All groups share one centre, and each spreads out both ways along 10 directions, with some noise.
Known rows, each followed by its group:
[-10  -1 -16  -6 -17  20  16  26  31   1  22  10   4  13  15 -29] : P
[-3 12 14 13 33 -7 11 23 -6 26 10 -7 22 -4  4 35] : Z
[  9  11  14  -1  12   5  -7   2  -1  14  10 -17  26  13   7  11] : Y
[  1  -4   3   2   6   1 -14 -12 -20   4  -2 -10   6 -12   3  37] : P
[ 13   5  -1  -4  -9  -1 -13   3   8  17   6 -21  -5   2  11  10] : P
[ 15  -5   7   6   3 -19  11 -17  -9  -5 -23  20  -9 -19  -9  17] : Z
[11 -8 -3 -4 -8 28 20 -1  0  3 12 24 13 -3  2  1] : P
[ 25  -1  -1 -10  -9  -3 -10  20  -4   4   0   9   8   2   4   1] : P
[-16   0 -30   7  -2  -8  -7 -50  20 -17  -7  -2  48  16   5   5] : E
[ 20   1   4  16   0  15  -3  -9   4  17  20   0 -10   3  -7  18] : E
[-13 -22  11  -9  16   6   1 -14   8  12   6 -12  10  38   1 -17] : Y
[ 10   9  25  22  -1  -2 -16  20   6  -9   5   5  22  -8  39  11] : P
[ 10  -1   7   6 -10 -14   6  -6  12  10  -4  16  -4  -4 -15 -14] : P
[ 23  -5   1   3 -25  -5 -16  -8   4  -1 -10   9   2   2  11  -4] : Y
[ 13 -35  -2   0  18  16   6  20  -3  31  15   9   4  29  11   4] : Y
[ -3  22  -5  12 -19 -12  10  -1  39  25  21   4   7   6 -22  15] : Z
[  7  12   0  -7 -17 -32 -28   3   6 -12 -10 -11  -6  -5  -4   6] : P
[  8 -12  -7  17  -7  -9   5  -8 -19  -2 -26  30  20  -3   8  45] : Z
[-22  32 -19 -13 -21 -15 -15 -15  11 -31   0 -18  -2 -11 -16  29] : P
[  7  -6  -7  20   4 -14  -5   5  -8   7  -4  15   0 -19   0  30] : Z
[-21   6  -9  -8 -36  -1   6  18  15  13   5  -7 -12 -14  11  48] : E
[  9   3   7   9  20  11   9   4   7   2  18  -3  -4 -22  20  24] : E
[ 13  -2  12 -16 -14  -7 -11  -5  14 -16  16  20   3   4 -19  24] : Y
[  6  12 -14 -19  -5  23   8  18  13  15  32 -14 -13  11  -5  15] : E
[  4  -4  -6   1 -15  -3 -12 -14  11  -7  -2   3  19  14   6  -2] : E
[  2  -5  19  -2  14  -7 -15   8  -4   8   8 -12  -8  -9  -2  -9] : E
[ 25 -15 -11 -23  -7   1  -6  24   7   6  10  16  15   8   6  -2] : Y
[ -5  18   1  -3   3 -31 -11  22   8  -9   5   3  13 -26  -9  18] : Y
[ 7  3  0 18 -5  5  0 18 10 29 17  2 10 -1 11 21] : Z
[ 10  -1 -20   5   5   0  -1  47  -7  13  -2  -3 -13  17  13 -20] : Y
[ -8 -10  -4  -2   2  -2 -11 -42   5  -1   6  -9   9 -27 -12   4] : E
[ -1  -9 -12  -9  27   4   8  24 -14  32  14  -3  22  12 -13  26] : Y
[ 25  -9  14   9   2   2 -10   7   0  31   6 -11   0   0  21   8] : P
[  2 -14 -15 -22  17  -4  11  25   8  11  16   5  -5  -8  -7  -4] : Z
[ 34  15   5   7   2   4  -3   3 -14  10   9   9  -8 -14 -17  30] : E
[-34  -6 -11   3 -15  -6   1 -12  23 -14   2   0 -11  -7  -2  -9] : P
[ -3  -7  25  10   0 -16 -15  -2  -6  -4 -11   5   2   5  -3   0] : Y
[-11  13   1 -15 -28  -2  -3  24  11   5   6 -11 -10  -1   9  24] : E
[  8 -10   5   3   3  15   9   3   1  13   6   0  -5  -8  22  10] : Z
[  6  -5   3 -33 -11  -1  -3  21  -3 -30   8  19 -21 -26 -10   4] : Y
[ -2   7   2   9  13 -12  -1  -2   1 -16  -3   4   8  -5   7  21] : Z
[  7   1  18  19 -23  -6 -14 -16 -12  22 -14   0  15  -7   2  31] : Z
[  1   7  11  -6  24   0  -2  20 -21  14   6 -11  22 -14   2  22] : Y
[-16   8   4 -12  11 -15  -2   0   4  -6  -1 -19  -5  -8  -6   0] : E
[-45   5   9 -14  11 -35  -9  44  -7  17  -3 -32   4 -18  -1  17] : E
[ 14   8 -23  -9 -25  18   8 -19  -6   5   1   0 -12 -14  -7  33] : Z
[-16  -8   4  10   0 -20  -9  29  10  -4  -2   8   5   6   6 -24] : P
[  8  11 -31   6  -6  10  11  11   4  -1  10  15   8   0   4  42] : Z

New rows. What belongs after each?
[-44 -26  -3  23  39 -17  10 -14  17  27   2 -23  -4   1  10  -9] : Y
[  5   2 -12 -12 -10  -1  13   2   7  -8  -1   5  -9 -16   8  23] : E
[-10  -3   5  -1  14  -5   1  11 -10   4   3  -3  -4 -15  -4  14] : Y
[ 10  -4  -7 -22  15  -4  -2   2  -2 -28  -1   0 -18 -16   3 -10] : Z
[  4  -5  -7  -2  12  21  -4  16   4   8  24 -16 -13 -15  23   7] : Z
[ 12   7  -1   8  -5 -15 -14  12  -7  10  -6   4  15  -2  -3  16] : Y
[ 17   3 -19 -17 -14  -9  -6   4   7   7   6  10  18  -2 -14  20] : Y
[-11  -2  -1  -6  57   8  10   6 -20 -29   2 -12   3 -16  29  31] : Z
[ 18   4  12  -7  -8   5 -14   2   2  -3   9  -3  -4   4   0  -9] : E
[ -1  -4  -7 -23   9   8   3  17 -11  13   7 -10  15   1   0  19] : Z
[ -8  29   6   2  -8 -28 -13   9  16 -24   6  -2  -6 -23 -11  15] : Y
[  4  17 -17  -3  11  10   4  -3   5  24  14 -24  16  12  -1  21] : Y
[ 8 -4 15  9 21 -2  1 27  0 18 10 -1  6 -5 17  5] : Z
[ -9   7   6  18   1 -28   2   5   2   4 -20   0 -10   7   4  21] : E
[ -5 -17  19  -2  -3 -37 -29 -10  -8  12 -13  -6  -1 -23 -22  -3] : Z
[ -7   1 -19  15 -10  -5  -1 -13   7  -1   1   8   5 -10  -2  38] : Z
[  8   8 -11  18  -7   9   0  -7  25  -7  19  -1 -25 -17  14   6] : Z
[  6   9 -11  -6  13   0  18  12   1  -1   4   8  10   1   0  25] : Z
[ -5  24  13   1   2  -7  -8  -4 -19  -7  -9 -16   1 -34  -2  22] : Y
[ 28   3  14  -2  17   1  -3 -16  -5  19   8 -13  -5 -24   2  35] : P
[-21  -7 -10   0  -1   8  -1  10  33  25  37 -15   3   0   7   3] : Z
[ 14  10   8  -4   1 -15  20  -3   1  -6 -16  23  12   6  -9  12] : Z
[  7  -8 -12  -3 -20   2   3  -7  20   0   7   7 -10 -21  14  10] : P
[ -7   3  -4  -5   3  -8  -2   3 -20  14 -16  -9  16  24 -20   0] : Y
[ 15  11  12  -8  11  16 -19 -15   6  -3  27 -17  11   2  -6 -16] : E
[  4  17   2  -4   1  12   6  29  31  18  33 -11   9  16  11  -6] : Z
[-12 -13   4  11  25 -14  12  -6  16  -9   5   8  -9 -14  11   5] : Z
[-10  -9 -13   5 -11  -4 -10  17  -7  -3  -5  10  10  -5   5  17] : P
[-21  14  -2   3  10 -13   1   6   9   0   9 -10   2  -4 -15   7] : P
[  3  -6  -3   3 -24   4   4   5  11  13   5   4 -24   1   5  23] : E
[ 16 -11  -9   9   1  -7 -10 -11 -25 -11 -17  11 -17 -33   1  30] : Z
[-21 -15 -14   1  18 -17   7 -15  10  -7 -11  -2   5  -1  11  -1] : E
[  1  -6  17 -12 -14 -17  -5  -1  11  26   1  -2   5  -2 -19 -12] : Z
[ -2 -10   3 -25 -22  -5  -6  11  10  -5  -1  -3 -22  -1   6 -14] : E
[-11  11  -9 -12  -9  -6   7  10  19 -27   7  16   4  -3 -11 -18] : P
[ 11 -16  -7 -24 -32  -5  -6 -26  -4  -7 -17   9 -14 -12 -14  -5] : Z
[ -6  -4   5 -20  -5 -25  17 -14  33  -9  -2  14  -4   7 -22 -25] : Z
[  3   4   0   9 -15  17  -1  -6  -2  25   9 -10   5  -7  11  33] : Z
[ 35 -30  24   7  10   6 -14  -6  -5  28   2  -9  -9 -14  39  12] : P
[ 36  25  15   0 -15 -18  -8 -17   2   2  -7   8   4 -12 -20  15] : P
[  3  22 -25 -14 -22  12  21   7  26  -1  14  12  23  28  -6  20] : Z
[  7   7  12  14 -16 -13 -18 -25  21  -1  -2  -4   7  25   1  -1] : Y
[  7   2 -10 -15   6  -5  11 -13  15  20  13 -14 -21 -14 -17  10] : P
[ -5  14 -18  -2   5  -3   4 -12  15  15  13 -16   7  -6  -8  26] : Y
[ 22  39  34  -9   0 -17 -10  10  -9 -25 -11  -8 -13 -11  -3   2] : E
[ -5 -21 -13 -35   3   6  12   5   3 -10  17  13 -18 -34 -10  14] : Y
[ 14   7  16  11  -5  14 -29   8 -16  26  13 -31  -9 -23  15  17] : Z
[ -3   0  10  30   0 -13  -5 -17   2  21   1  -3  -8 -28  -3  32] : Z
[-36  -7 -15   4  11 -21   5   4   7   4  -9 -11 -18   9 -13 -17] : Y
[ 6  4 -9  7  4  6  0 13  3 15  7 -6 -6 24 -1  6] : Y
[ 24  13  -7 -31 -16   5  -6 -18  -9   1   3  -2  30 -26  -9  33] : Y
[  6  -8  -7  -5  -1  29   9 -20  -9   9   2 -18 -21 -16  18   6] : Y
[ 15   2   6   1  -6  -5 -11   7 -11   7  -5   6  13  11  -5  15] : Y
